The rows come from 5 hidden closed curves, with some noise, and rows from the same curve form a group. Each curve winds through 6 dimensions. The rows are also pushed far along 5 directions, which tell nothing about the answers.
(in the rows, 128 means zero)
Some rows, each with its group after it:
[116 111 129 125 118 142  94 148 112 109 116 127 137 131 121 128 146 133
 198 141 101  90] -> q_972
[162 125 147 144  86 159  89 131 160  98 139 123 130 122 167 129 119  99
  69 106 109 123] -> q_688
[ 69 152 177 127  94 142 143  51 147 165 135 102 150 140 132 146  65  78
 133  65 105 130] -> q_887
[134 160 128 122 142 121 115 167 167 131  96 179 140 109 127 110 141 129
 113 104 128 112] -> q_883
[118 132 139  98 137 152 117 185 124 103  94 129 145 107 144 167 154  96
 153  68 118 159] -> q_786
[121 133 159 176  75 146 106  86 143 131 141  88 116 130 137  86  97 140
  97 148 118  92] -> q_887
[159 122 161 170  74 151 106  89 131  97 155  88 124 117 158 139  81 123
 111 138 123  95] -> q_786
[118  78 143 132 127 126 168  36  85 186 180  95 131 174 137 160  78 124
 104 133 144 163] -> q_887
[ 88 138 122 113 152 117 142  97 147 179 121 153 131 165 107 119 130 127
 166 124 106 131] -> q_688
[142 121 121  64 173 153 180 145 112 133 113 122 126 107 146 197 147  60
 142  75 104 184] -> q_887
[ 72 102 127 114 120 116 106 126 109 144 121 127 156 154 107 138 133 143
 201 115 128 141] -> q_887
[160 110 124 117 132 163 138 144  97 140 141  94 116 129 131 143 145 126
 139 117 122 141] -> q_688
[118 130 125  75 114 159 102 148 108 102 133 122 164 127 118 158 116 132
 228  95  85 136] -> q_972
[205 101  79 120 165 134 171 166  77 117 143 114  82 102 132 152 173 108
  96 172 148 139] -> q_972
[ 67 190 147  82 148 109 177  80 192 184  99 160 152 131 109 138  92  69
 143  47 107 153] -> q_786
[ 84  96 126 134 139 101 124 108 109 158 139 127 145 183  89  98 145 145
 174 155 128 100] -> q_688
[ 92 105 155 113 133 140 148  55 107 183 154 125 144 168 131 144  87 122
 141 111 112 149] -> q_786
[ 82 143 100 149 173  54 160 107 139 184 110 155 128 155  66  90 137 141
 163 182 152  83] -> q_688
[ 97 117 167 133 110 139  87 124 128 116 126 144 180 135 148 173  98  98
 159  91 109 112] -> q_786
[166 109 116 116 142 145 136 132 106 136 138 147 107 126 142 116 142 150
  99 147 128 134] -> q_883
[167  94  94  62 180 150 193 127  65 151 154 119  84 144 124 139 162 159
 130 135 138 207] -> q_972
[ 71 153 116 110 128 134 107 143  94 136 121 134 151 141  85 152 124 135
 224 106 114 138] -> q_887
[130 139 113 143 162 106 156 119 128 147 126 138  94 141 107  93 145 168
 108 168 154 134] -> q_786
[119 138 186 156  61 177  85 107 138 106 141  91 155 115 163 150  75  86
  94  74 105 120] -> q_887
[156  99 145  90 112 182  97 141  81  88 155 140 144 129 155 158 120 135
 149 101 100 144] -> q_883
[161 108 132 182 107 149  92 114 105 107 163 106 113 144 127  95 120 170
 125 209 111  64] -> q_887
[ 77 152 138 135 159  80 159 104 179 173  98 157 138 143 113 108 127 109
 103 107 148 132] -> q_786
[130  88 103 138 151 107 174  85  96 179 134 105  99 148 110 133 139 116
 153 185 128 107] -> q_972
[102 195 123 104 148  97 169 115 168 144 109 154 142 118  97 140 102  90
 150  82 136 133] -> q_883
[161  97 134 130 143 156 135 135  78 108 160  99 110 148 141 178 145 118
 136 123 139 159] -> q_972
[130 117 114 131 157 120 118 170 101  92 124 125 113 142 104 112 179 167
 194 169 135 105] -> q_786
[128 124 160 143  85 151 122  90 110  99 169  74 132 138 135 137  88 134
 122 112 135 139] -> q_883
[159 145  89 124 165 135 144 166 104 108 122 135  85 118 109 134 169 140
 172 162 126 129] -> q_972
[140 168 123 162 142 107 108 193 199 139  64 162 145  84 144 134 151  82
  72 105 138 103] -> q_688
[142 112 152 161  91 145  90 159 143 102 107  99 139  98 166 132 133 107
  86 110 131 112] -> q_786
[144 129 115 113 139 144 113 152 133 119 129 141 116 141 125 119 157 133
 136 129 107 135] -> q_688
[ 80 119 122 118 126 132 104 130 130 144 102 116 142 141 111 111 135 174
 209 144  98 133] -> q_887
[104 121 130 153 126 126  98 147 132 126 112 107 140 142 114 125 146 143
 184 143 117 102] -> q_883
[149 113 138 142 110 138 126 108  84 105 168 121 122 131 128 128 109 124
 120 153 132  91] -> q_972
[128 153 109 106 156 104 169 104 154 158 111 167 112 119 123 117 123 123
 121 124 131 134] -> q_972
[158 133 133 112 135 172 115 144  85  85 162 127 129 131 123 152 123 129
 170 133  98 116] -> q_887
[ 92 157 136  80 154 122 118 167 139 111 118 178 176 141 112 165 137  87
 166  52 118 151] -> q_688
[116 135 156 164  75 144  83  89 146 129 144 112 138 149 124  72  96 169
 126 153 103  76] -> q_786
[140 102  94 120 155 133 130 155  71 120 139 123 109 142  97 126 169 150
 194 182 121 103] -> q_972
[ 93 190 102 111 176  88 175 124 191 185  79 170 111 119  95  91 145 112
 113 116 126 139] -> q_786
[115 150  99 140 194  98 154 169 138 150  78 164 103 106 119 141 173 129
 126 153 149 152] -> q_786
[149  53 118 153 126 129 123 100  54 143 175  96 119 162 121 129 129 163
 152 199 135  97] -> q_786
[116 160 120  96 153 135 149 132 114 120 125 141 126 133 101 170 131 106
 212 104 110 137] -> q_972
[159  82 120 117 140 107 186  63  69 146 188 113 116 161 119 144 104 120
 122 160 153 118] -> q_883
[ 74 183 130 130 122  99 159  74 178 180 102 141 128 121 103  98  89 114
 131 115 123 118] -> q_972
[146 152 102  92 146 133 157 155 136 131  99 141 114  87 133 151 143  86
 135 104 118 140] -> q_883
[ 89 166 122 123 142 102 165  87 153 189 106 159 145 110 118 157  81  80
 123 101 127 136] -> q_786
[108 193 107  68 173 105 198 112 141 156 115 164 121 117  93 152 116  98
 152  80 135 171] -> q_883
[144  99 123 139 124 108 179  62  94 164 179  80 124 157 106 136  96 102
 123 146 149 103] -> q_688
[113 123 111 114 159 140 125 172 111 128 104 124 114 127 116 130 174 152
 161 138 120 157] -> q_883
[126 110 135 137 131 129 138  96 126 165 142 111 145 153 122 149 112 100
 147 118 114 103] -> q_688
[ 98 144 128  66 147 139 153 119 135 142 123 150 136 143 121 160 135  80
 160  61 100 175] -> q_688
[138  97 137  90 149 124 174 109 108 151 140 125 149 136 145 190 120  62
 126  72 134 151] -> q_883
[ 95 163 141 143 157 102 153 105 208 181  83 149 146 104 142 133  98  77
  71 113 112 128] -> q_887
[154  98 139 135 121 155  95 152  89  95 156 127 154 135 145 175 124 113
 137 127 120 121] -> q_887
[174 124 165 191  54 137  96  88 148  83 172  75 141 120 162 131  67 109
  79 138 138  67] -> q_883
[140 122 109 117 139 142 159 110  84 115 158  91  94 134 111 142 130 144
 162 159 130 156] -> q_883
[178 156  93 119 156 118 168 145 139 125 126 136  98  98 128 151 135 100
  95 134 141 146] -> q_972
[136 117 100 132 149 130 111 158 110 125 139 116 114 156 101 102 161 206
 160 181 127 145] -> q_972
[127 163 122 108 127 123 126 144 137  98 118 172 139  96 128 144 115 103
 127 110 122 130] -> q_883
[ 89 148 100  86 170 117 123 163 118 134 106 167 148 136  95 146 145 162
 209 119 120 165] -> q_887
[175 100 102 157 144 125 110 177 125 106 109 154  84 107 153 108 186 158
  83 190 146 117] -> q_688
[ 68 177 113  96 163 136 128 163 117 134  96 150 120 134  71  97 168 157
 215 119 104 137] -> q_887
[103 124 114 150 128 101 128 133 147 152  88 128 116 110 122 107 146 121
 133 153 136 104] -> q_688
[216 136  97 169 131 127 135 162 137 123 153 106  92 114 126  96 152 136
  27 172 157 108] -> q_688

New rows. What belongs after each?
[134 146 111 115 148 129 105 194 147 115  86 183 129  93 139 119 165 128
 109 124 123 128] -> q_883
[ 99 151 117 109 110 123 110 156 137 146 106 144 156 114 106 108 132 124
 143  98 118 116] -> q_786
[ 99  72 132 116 146 114 134  80 105 156 147 121 146 181 114 122 120 167
 201 173 107 115] -> q_887
[170  90 143 169  61 155  83 117 107  96 159  80 134 123 151 120 102 133
 121 159 113  65] -> q_786
[103 175 101 149 153  80 159 110 186 186  83 150 109 113  96  96 128 105
 123 150 132  94] -> q_688
[126 158 127 187 133 107  88 159 176 100  95 148 114 115 122  80 152 164
 123 187 127  71] -> q_786
[121 175 110 143 162 130  82 215 151  91  91 160 122 120 100  94 184 191
 150 152 129 131] -> q_883
[ 80 136 113 152 164  77 194  75 154 206  98 109  86 143  96  80 139 147
 119 168 154 137] -> q_786
[165 102 142 125  97 165 137 133 103 116 131  80 122  88 177 182 113  77
  85  90 136 158] -> q_786
[144 143 113 173 136 104 124 157 162 120 105 141 101  91 150 106 139 124
  22 167 159 137] -> q_883
[123 142 139 168 135 108 113 132 165 111 110 135 120 130 124 107 136 141
 132 162 127  84] -> q_786
[164 129 135 129 109 150 118 141 145 113 122 123 135  97 160 161 113  71
  98 100 112 117] -> q_786
[136 159  96  95 134 134  91 217 141  94  92 150 145  91 112 120 161 147
 172 127 106 126] -> q_972
[118 150 101 153 186 105 125 190 144 132  73 170 104 102 118 120 183 154
 124 174 147 134] -> q_786
[116 138 147 173  98 117  86 167 142  87 101 114 144 100 137 124 132 136
 131 130 147  97] -> q_786
[144  69 158 188  91 156  64 130 108  96 144  85 124 151 154  91 145 180
 120 182 121  77] -> q_786
[155 130 111 115 116 142 138 139  96 104 138 103 116 103 122 150 126 118
 161 126 128 124] -> q_786
[ 80 145 145 122 128 134  97 138 107 120 135 149 154 157 100 126 126 157
 168 105 126 136] -> q_887
[178 109 110 160 108 137 118 152 112 103 136  99  91 110 140 111 156 131
  94 168 143 102] -> q_887
[100 122 141 146 142 111 139  96 154 153 114 128 119 149 118  77 137 143
 132 162 108  86] -> q_887
[ 84 131 170  79 132 159 118 114 121 105 134 135 169 151 125 150 114 110
 212  74  77 125] -> q_887
[104 135 173 131 113 142 102 101 130 102 150 133 154 155 134 133 100 144
 144  96 120 129] -> q_786
[ 83 138 121 166 134  85 114 114 175 174  96 148 147 131 118 100 113 147
 112 160 139 120] -> q_887
[120 142 167 169  90 135 121 104 155 129 120 102 126 106 159 132 102  84
  59  95 138 123] -> q_972
[146 166 106 135 162 114 148 154 160 127 107 153  99 106 124  88 152 149
  73 156 139 135] -> q_887
[106 114 100  85 166 125 152 154  77 136 110 134 109 129 101 142 173 140
 222 132 121 147] -> q_688
[161  93 130 139 123 158  90 159  66  61 172 103 129 145 133 150 145 163
 160 160 128 131] -> q_883
[114 132 131 163 154 102 151 120 157 158 105 126 111 130 133 146 140  93
  95 126 150 134] -> q_972
[171  82 106 139 130 144 152 142  87 138 130  79  89 105 148 141 154 125
  92 155 144 146] -> q_786
[165  82 135 108 116 176 116 147  94 106 146  90 122 131 161 158 148 139
 135 112 116 170] -> q_972
[102  98 131 144 143  99 135 116 127 170 128 126 139 163 107 100 144 142
 140 146 142  99] -> q_883
[138 132 106 118 134 139 130 142 121 132 116 129 107 112 118 111 146 142
 158 151 109 115] -> q_883
[144 126 106 117 156 112 168 146  94 121 141 102 107 131 104 130 156 132
 134 133 161 146] -> q_883
[125 154  88 163 147  82 125 186 158 159  69 155 122  76 117 108 156 112
  79 159 159 106] -> q_786
[125 143 123  91 162 130 166 108 133 149 126 143 136 128 128 188 110  79
 159  92 112 159] -> q_883
[ 98 109 153  93 109 157 131 111  87 132 131  97 156 128 136 185 106  96
 190  71 112 153] -> q_786
[168 120 139 146 144 133 177  81 144 151 150 112  99 123 160 120 106 117
  34 151 136 141] -> q_887
[106 173 144  95 126 148 100 156 176 112 103 165 161 123 133 157 126  82
 144  47  95 146] -> q_688
[201 119 125 131 120 171 120 173  94  90 125 114 100  82 165 164 143 134
 114 128 138 134] -> q_688
[122 159 131 158 110 115 146 100 169 133 119 101 113 102 137 130  94  98
  76 127 141 139] -> q_883
[161 151 110 177 163 108 159 133 153 148 123 140  82 111 118  91 148 115
  42 185 146  93] -> q_887
[173 118 136 118 109 180  87 172 106  76 140 123 138 109 155 161 136 115
 151 114  97 115] -> q_786
[178 120 121 135 121 138  95 196 133  77 133 134 135 112 151 133 163 106
  64 116 140 126] -> q_688
[111 133 166 171  84 135  97 113 185 131 106  99 156 107 171 148  92  77
  77  92 118 119] -> q_883
[ 79 181 172 174 114 112  92 123 191 126 105 163 166 123 123 106  99  88
  98 107 111  64] -> q_887
[144  83  94 117 168 133 142 162  89 149 127 100  99 146 116 128 181 160
 151 170 132 163] -> q_972
[141 132 130 115 128 125 156 120 125 127 134 130 139 105 141 175 105  59
 109  91 129 129] -> q_972
[136  92 132 102 138 165 129 134  74 112 151  88 133 154 124 178 142 127
 206 114 109 147] -> q_883
[176 110 127  92 133 154 185 119  82 116 161  97  96 119 151 179 136  68
  83  76 151 179] -> q_887
[128 130 126 146 129 115 177  68 154 195 124 101  98 133 127 107 108 120
  93 142 132 124] -> q_883
[103 130  98 129 180 102 165 128 108 176 125 146 102 151  93 111 159 155
 116 157 156 156] -> q_887
[ 80 172 119  82 172 110 155 139 114 132 114 160 137 142  81 132 140 146
 202  96 133 162] -> q_786
[ 52 133 129 141 139  88 133 100 189 199  74 130 142 144 115 106 128 121
 144 123 121 129] -> q_972
[177 108 124 156 134 158 126 137 112 143 129 111  95 122 151 120 144 160
  87 155 136 133] -> q_688
[102 162 112 125 146 118 125 146 127 120 105 140 120 121  92 118 140 153
 205 151 120 108] -> q_786
[174 115 143 174  67 147 108  78 126 100 174 109 111 115 162  99  78 149
  53 177 131  92] -> q_883
[114 106 164 122  93 144 134  74 148 146 131  90 149 131 167 148  87 105
  97  83 118 158] -> q_887
[ 93 161 109 156 151  80 146 106 160 189 127 134 133 166  65  72 124 145
 135 163 135  85] -> q_688
[ 90 164 172 143  86 130  60 135 191 116  98 176 186 118 143 105  95 125
 121  80 101  82] -> q_883
[126 108 138 177 108 133  92  92 142 152 139 122 119 166 125  77 124 174
 123 184 113  82] -> q_688
[131 197 126 146 111 124 112 169 176 106 103 138 132  78 127 118 114 104
  68 104 139 129] -> q_972
[ 94 137  98 103 190  92 159 147 139 163  80 189 109 124 113 134 172 123
 156 136 136 150] -> q_688
[104 165 128 144 159  90 133 154 169 158  94 174 139 123 118 107 143 133
  77 113 158 134] -> q_688
[150 108 114 167 104 134 102 142 150 128 104  92 107 102 150  93 138 166
  93 184 126 115] -> q_887
[150 105 153 153  91 134 100 135 142 102 144 112 156 127 161 141 117  83
  67  97 136 112] -> q_688
[ 83 156 175 153 122 119 119  96 170 143 119 150 174 131 136 151  83  63
 101  79 115  99] -> q_887
[113  70 140  79 142 164 132 104  41 122 161 129 119 170 129 157 145 174
 216 126 116 169] -> q_688
[181 118 125 188  97 117 148 123 153 129 120  68  77  92 159  85 136 130
  10 162 174 119] -> q_786
[118 129 118 127 177 118 145 163 145 142  88 137 103 122 128 122 179 125
 119 137 132 147] -> q_786
[205 119 125  98 127 171 148 151  68  70 171 102 100 111 149 161 135 142
 102 109 151 174] -> q_786
[143 147 118 168 122  88  98 166 158 100 114 165 138 106 119  87 142 139
  92 165 153  72] -> q_883
[134 134 132 128 145 141 104 161 113  89 137 146 120 144 118 105 156 186
 143 145 133 130] -> q_786
[106 149 150 217  71 124  64 122 169 114 127  91 142 129 123  82 100 151
  99 170 126  65] -> q_972
[122 174 120 118 136 128 148 145 146 111 109 120 115  94 125 142 126 110
 113 101 138 172] -> q_883
[148  99 134  85 118 166 154 108  60 104 176  93 118 145 126 178 123  95
 182  89 119 152] -> q_887
